The rows come from 5 hidden closed curves, with some noise, and rows from the same curve form a group. Each curve winds through 8 dimensions. The rows are also pushed far along 5 directions, which tell nothing about the answers.
(in the rows, 128 means zero)
Some rows, each with its group after it:
[127 116 154 107 151 118 143 165 138 124 126 126 132 142 161 146  84 171]
pela
[136 114  99 137 110 151 149 142  92  96 141 186 105 146 160 112 129 102]
Vutub
[110 132 125 132 117 161  75 165 173 133 111  93 107 140 116 142 114 174]
puga
[108 115 148 145 150 107 101 128 123 119 151 116 130  99 126 125 119 121]
Vutub
[116 126 142 103 122 125 142 141 108 117 134 136 121 131 140 149 120 135]
Vutub
[142  89 174  91 183 116 159 176 153 130 128 131 150 124 113 131  76 150]
vev
[ 98 122 127 146 157 160  70 117 103 148 168 102 142  90 118 130 144 120]
Vutub
[122 111 113 148 144 106 138 122  96 122 143 150 135 154 133 109 154 101]
puga
[114 132 140 137 134 108 146 114 101 102 134 129 122 144 153 138 150 127]
Vutub
[124 129 165 132 104 134 136  93 156 102 122  96 115 117 111 155 139 102]
pela
[147 139 118 126 114  96 118 138 120 153 131 154 132 119 147 118 127 145]
pela
[135 143 131 135 109 116 105 122 128 118 104 129 139 117 121 112 147 128]
Vutub
[111 132 138 128 155 163 146  88  91  77 131  96 106 159 131 109 168  95]
zez
[131 145 127 116 164 202 109 148 139 148 138 137 114 159 164 119 131 191]
zez
[121 164 100 142 121 147  86 121 110 130 110  79 123 115 116  99 169 142]
zez
[115 145 106 151 143 181  62  93 136 175 132 101 140  95 124 120 166 146]
zez
[144 115 126  98 129 120 152 140 127 128 114 128 156 105  99 125 107 117]
vev
[103 165 113 103  76 105 114 149 160 118 100 107  92 125 126 123 140 145]
puga
[144 107 140 109 128 110 142 146 128 125 134 111 154  97 117 151 121 112]
vev
[109 109 143 119 120 104 110 105 121 116 143 129 142  89 136 135 135  96]
Vutub
[128 146  96 134  90 153 123 164 116 123 116 135  98 133 140 129 126 147]
Vutub
[132 133 135 110 132 108 151 132 158 135 127 128 124 140 130 133 101 140]
pela
[144 128 122 160  99 123  82 184 127 156 124 157 154 127 103 131 103 154]
vev
[113 144 161  97 109 116 191 110 117  61 133 111  82 158 152 160 129 109]
vev
[121 113 125 130  92 118 134 143 120 109 135 143 112 129 147 155 131 113]
vev
[100 134 106 146 145 150 118  78  74 106 142 109 119 121 130 110 170  94]
zez
[102 148 128  96 125 144 145 155 143 107 109 112  94 164 142 135  83 172]
puga
[176  87 154 151 195 102 129 165 150 180 140 145 164  87 132 104 104 156]
pela
[ 97 119 152 140 186 182 116  80 123 109 139  60 142 136 126 140 188 117]
vev
[156 134 150  71 125 134 155 185 189 124  84 101 126 140 107 126  72 170]
pela
[122 130 141 106  88 112 143 158 192  97 106 107  88 131 110 147 116 123]
puga
[140 155 120 149 141 147  53 131 115 147 133 107 158  89  88  81 171 128]
zez
[122 108 124 121 136 101 130 106 120 127 141 121 113 107 122 131 115 103]
zez
[138 101  88 125 113 103 133 104  92 149 152 165 161 104 135 122 153  70]
pela
[124 137 110 131 130 149 127 122  96 120 123 127 125 124 133 116 125 130]
pela
[133 124  96 126  92  87 135 155 133 134 116 154 116 104 139 123 126 122]
vev
[163 108 109 175 168  91  89 170 114 198 140 172 180  95 123  95 134 158]
vev
[138 131 137  86 166 168 137 167 133 151 134 131 125 155 168 133  92 193]
pela
[135 110 116 147 135 110 135 130 107 114 134 148 134 126 112 110 156  92]
vev
[150 112 150 110 157  81 166 144 149 120 125 140 148 104 130 113 102 124]
puga
[134 137 118 116 121 156 133 140 156 126  99 122 121 141 117 118 104 148]
vev
[120 126  97 109 116 181 161 137  75  90 137 192  92 190 164 119 131 121]
zez
[140 136 138 126 109  82 113 129 163 120  98  85 131  99 106 126 128 129]
zez
[135 157  83 163 120 162 123 116  81 137 140 158 113 163 155 115 193 139]
vev
[123 156 138 110 155 165 158 116 118  88 133 118  95 172 168 110 153 139]
zez
[118 147  96 120 141 186 165 120  51 123 160 178 115 180 174 135 134 141]
Vutub
[115 133 113 138 126 102  97 119 136 146 121 107 134 110 139 115 162 129]
puga
[116 151 101 149  84 126  40 116 152 139  94  88 126 102  84 113 168 125]
puga
[160 144 109 152 138 131 124 115  97 157 139 164 139 125 144 100 143 140]
pela
[135 127 117 114  91 102 157 126 114 103 139 157 104 117 118 121 123  78]
Vutub
[117 116 163  86 131  58 153 115 193  98 101  46 125  86  98 130 109  96]
pela
[110 148 116 126 106 168 127 104 149 105 101  91 106 141 111 126 137 120]
vev
[117 126 128 116 104 115 121 139 159 100 114 101  98 107  89 122 124 104]
vev
[119 132 109 136 106 141 117 137 105 113 122 144 116 123 109 121 121 118]
pela
[120 121 133 136 133 137 120 147 123 115 135 151 110 159 127 125 125 133]
pela
[127 116 131 156 147 141 105 123 115 120 143 146 140 137 136 115 162 120]
zez
[115 139 127 111  65  89  82 169 192 132  83  91 116 108  90 140 117 143]
puga
[137 111 152 124 148 111 135 138 115 120 129 166 130 136 155 114 132 137]
Vutub
[106 130 168  87 166 149 113 143 170 135 122  56 144 110  94 138  99 153]
puga
[104 141 129 126 105  87 107 176 149 126 110 101 137 122  96 126 120 144]
puga
[108 166 118 106 138 148 143 122 118 117 116  95 128 151 132 119 131 146]
puga
[109 152 113 130  70 118 106 135 140  98 122 163  70 142 136 117 153 118]
zez
[159 101 116 123 116  74 135 201 103 170 142 220 154 115 130 123  90 147]
Vutub
[130 143  94 162  91 133  54 174 159 166 118 137 112 129  93 104 151 149]
puga
[137 126  69 134  91 171 145 112  95 123 120 188 106 183 150 136 142 117]
zez
[144 106  99 147 127 141 103 161 118 167 103 158 158 128 127 122 123 157]
zez
[ 89 144 176 127 137 128  89  87 178  82 113   4 132  80  46 132 156  87]
puga
[149 142 136 126 120 115 138 161 120 121 107 139 144 142 114 125 106 152]
Vutub
[125 135  98  98  79 108 144 151 150 113 105 140  95 139 127 121 125 114]
pela
[135 130 148 110 137 137 132 137 112 120 126 159 143 164 143 133 134 149]
Vutub
[146 133 115 139 127 106 140 134 128 139 109 165 134 125 149  97 133 137]
zez
[141 110 126 135  98  51 134 143 111 121 118 164 132  78  95 103 104  85]
pela
[124 116 139 137 125 106 148  99 135 115 131 111 130 106 140 144 133 104]
pela
[128 128 220  84 180 115 148 179 188 103 104  75 121 136 103 141  50 191]
Vutub
[119 120 137  88 122 134 165 119 154 111 114  91 116 148 148 152 122 125]
puga
[144 145  98 135  94  96 108 193 116 138 106 185 145 154 101  88 135 140]
puga
[154 137  98 118  89 168 182 142 116 119 115 185 117 193 183 142 133 141]
vev
[118 122 118 130 121 141  84 130 109 140 145 146 143 110 145 126 141 132]
Vutub
[137 106 128 150 139 116 130 102 127 125 113 117 146 129 115 125 140 110]
zez
[132 112 139 124 139 104 139 177 136 127 110 160 143 144 122 124 113 152]
vev

New rows, each followed by its group:
[115  85 144 125 158  91 131 148 126 135 148 133 149 109 129 128 119 110]
puga
[129 129 108 120 158 150 163 122 104 135 137 138 127 180 191 122 152 149]
puga
[120 102 160 134 133 129 156  92 156  92 132 103 115 125 107 142 151  70]
pela
[132 152 139  97 131 106 143 145 168 134  98  85 134 123 105 120  97 154]
puga
[124 104 142 106 146 134 140 128 112 121 144 156 132 125 171 131 120 128]
Vutub
[149 118 144 108 169 150  93 133 149 155 121 117 164 101 106 107 123 148]
puga
[127 126 143 134 195 147 110 127 175 163 132  70 141 104 109 116 117 160]
pela
[ 86 159 106 145 108 147 122 162 138 109 129 110  79 169 129 132 135 150]
puga
[160 101 161 104 138 131 170 161 148 128 115 136 150 122 153 158  82 157]
pela
[152 119 141  99 131  83 145 181 131 124 111 172 163 135  99 102  97 131]
puga
[160 142 148  88 136 151 136 176 172 122  94 127 143 141 109 121  85 178]
puga
[137 109 132 132  87  86 159 144 114  91 138 151 111 122 129 147 105  90]
vev
[127 140 129 103 130 156 116 144 124 112 111 131 139 148 114 114 132 136]
puga
[135 122 119 116 143 147 143 156 114 136 163 170 110 148 172 128 109 147]
Vutub
[126 139 121 121  85 108 104 142 111 126 108 148 152 116 115 132 131 130]
Vutub
[135 123 153  91 161 162 106 170 192 166 107  63 152 127 126 150  89 199]
puga
[138 108 153  97 170 162 146 112 136 118 120  78 152 128 119 150 105 131]
zez
[128 149  94 161  80  84 112 162 113 125 109 173 106 139 127 105 148 139]
vev
[109 146 106 133 107 110  97 201 134 142 127 143 135 117 108 115 124 154]
puga
[131 147 107 132 142 145 114 144  87 164 162 162 136 134 133 124 123 152]
Vutub
[155 146 118 121  92 112 132 152 140 137 123 140 114 111 111 125 103 128]
vev
[137 102 131 121 122  79 147 156 139 114 121 146 123 131 146 122 129 115]
pela
[ 99 167 131  97  69 106 153 124 128  80 133 138  74 162 129 149 126 108]
Vutub
[128 150 108 115  81 125 185  89 117  92 118 125 100 143 165 149 143  99]
vev
[104 140  75 128 107 147 122 128  87 130 134 149 124 131 154 127 148 123]
puga
[ 99 128 135 124 181 167 177  51 100  85 157  79 120 130 157 136 170  82]
puga
[161 123 159 118 164 172 115 158 155 176 138 129 158 133 138 144 100 190]
pela
[ 94 184 135 118 128 184 111 135 128  96 126  99  88 190 143 141 129 185]
Vutub
[139 149 122 121 134 134 141 151 122 128 117 137 142 166 132 107 152 143]
puga
[138 119 119 107 100 122 176 132 106 105 116 182 127 158 124 128 122  99]
vev
[129 157  92 133  99 162 146  99 103 123 127 121 113 144 161 141 157 128]
vev
[104 171 146  90 105 160 131  96 147  68 124  81  68 142 121 125 153 110]
zez
[126 134 163 128 138 111 127 170 132 110 115 136 129 148 128 130 101 170]
Vutub
[109 124 112 114 143 129 155 101 110 129 137 110 125 144 147 131 132 107]
puga
[ 99 139  91 175 128 112  89 108  99 135 161 140 109  98 105  84 199  78]
puga
[107 115 108 142 165 167  75 131 115 159 124  98 177  99 106 130 157 145]
vev
[149 114 124 156 138  90  97 147 126 161 152 172 126  95 129  89 138 118]
Vutub
[179 118 123  92 120 129 157 211 143 134 113 198 106 187 142 121  74 180]
zez
[150 125 126 122 136 122 131 125 123 173 133 129 164  96 139 135 130 142]
vev
[ 96 152 145 113 118 145 149  76 141  60 115  83  83 172 135 121 191  91]
puga
[143 117 132 109  87 117 120 191 184 126 106 117 114 111 115 145  77 149]
vev
[134 128 128 108 145 161 106 119 129 125 120 124 142 128 120 111 141 132]
puga
[107 103 159 130 108  61 142 135 124  85 128 134 110  98 131 136 119  92]
Vutub
[139 100 118 143 179 129 150  84 116 151 152 132 141 102 145  99 144  92]
vev
[118 137 122 119  90 104 124 131 133 139 114 127 127 102 129 145 122 133]
vev
[126 115 129  98 120 109 160 195 134 114 125 163 133 142 145 134  96 145]
puga
[120 133 141  98 105 166 185 152 128  50 119 133  74 192 163 147 103 129]
Vutub
[112 122 134 120 116 118 116 124 130 135 141 132 127 115 119 142 114 119]
pela
[135 156 139  97 122  85 137 149 150 129 106 121 131 110 102  95 119 135]
puga
[121 108 110 133 116 103 163 128  83 106 145 181 119 150 180 135 135 110]
pela
[110 162 132 132  93 109 106 139 121 117 127 120 117 139 105 141 144 135]
Vutub
[160 152 105 117  74 103 127 209 132 100  88 179  86 188 106 101  97 163]
zez
[114 137 119 136 121 154  74 133  98 145 123 126 160 111 119 137 147 147]
Vutub
[131 126 121 144 135 144 147 128 106 129 143 164 115 167 180 132 151 143]
vev
[121 108 108 132 104 145 124 146 127 103 116 129 121 134 115 128 144 103]
pela
[137 112 112 129 142 152 139 126 134 146 111 143 122 153 143 129 125 148]
zez
[119 154 107 145 167 194  79 144 129 148 119  79 129 142 115 103 140 179]
pela
[102  91 177  89 176 113 193  94 132  83 125  85 146 123 136 157 131  95]
vev
[121 125 118 123 114  90 125 126 156 119 106  86 129 105 104 120 136 108]
pela
[134 123 159 119 174 158 116 124 144 131 138 117 133 127 102 111 119 133]
zez
[106 147  90 151  63 114 106 143 100 115 142 155  90 138 123 138 165 105]
Vutub
[136 139  86 106 113 149 142 185 130 159 110 165 116 186 158 126  94 183]
puga
[131 166 102 121  88 153 147 121 127 120 110 116 105 145 154 145 131 147]
vev
[110 160 118 130 114 162  79 157 132 114 116 115 126 124 111 109 170 148]
puga
[153  98 126 125 162 195 154 145  94 143 154 150 170 163 174 157 121 149]
vev
[113 131 121 130 126 159 104 143 173 146 113  90 117 121 147 142 121 166]
vev
[148  82 127 149 159 101  99 125 126 165 160 166 159  95 127 122 131 109]
zez
[146 112 139 127 172  87 110 150 146 154 123 105 156  91  94  89 106 132]
pela
[150  99 147  99 138 109 174 108 150 106 113  99 136  98 122 123 131  82]
pela
[139 137 111 123 116  91 121 141  94 131 120 151 136 113 134 102 122 126]
pela
[ 94 129 121 130 112 133  84 144 134 119 130  97 134 102 110 134 161 117]
puga
[128 129 141  97 107 177 133 167 157 108 106  97 129 154 130 171 104 166]
vev
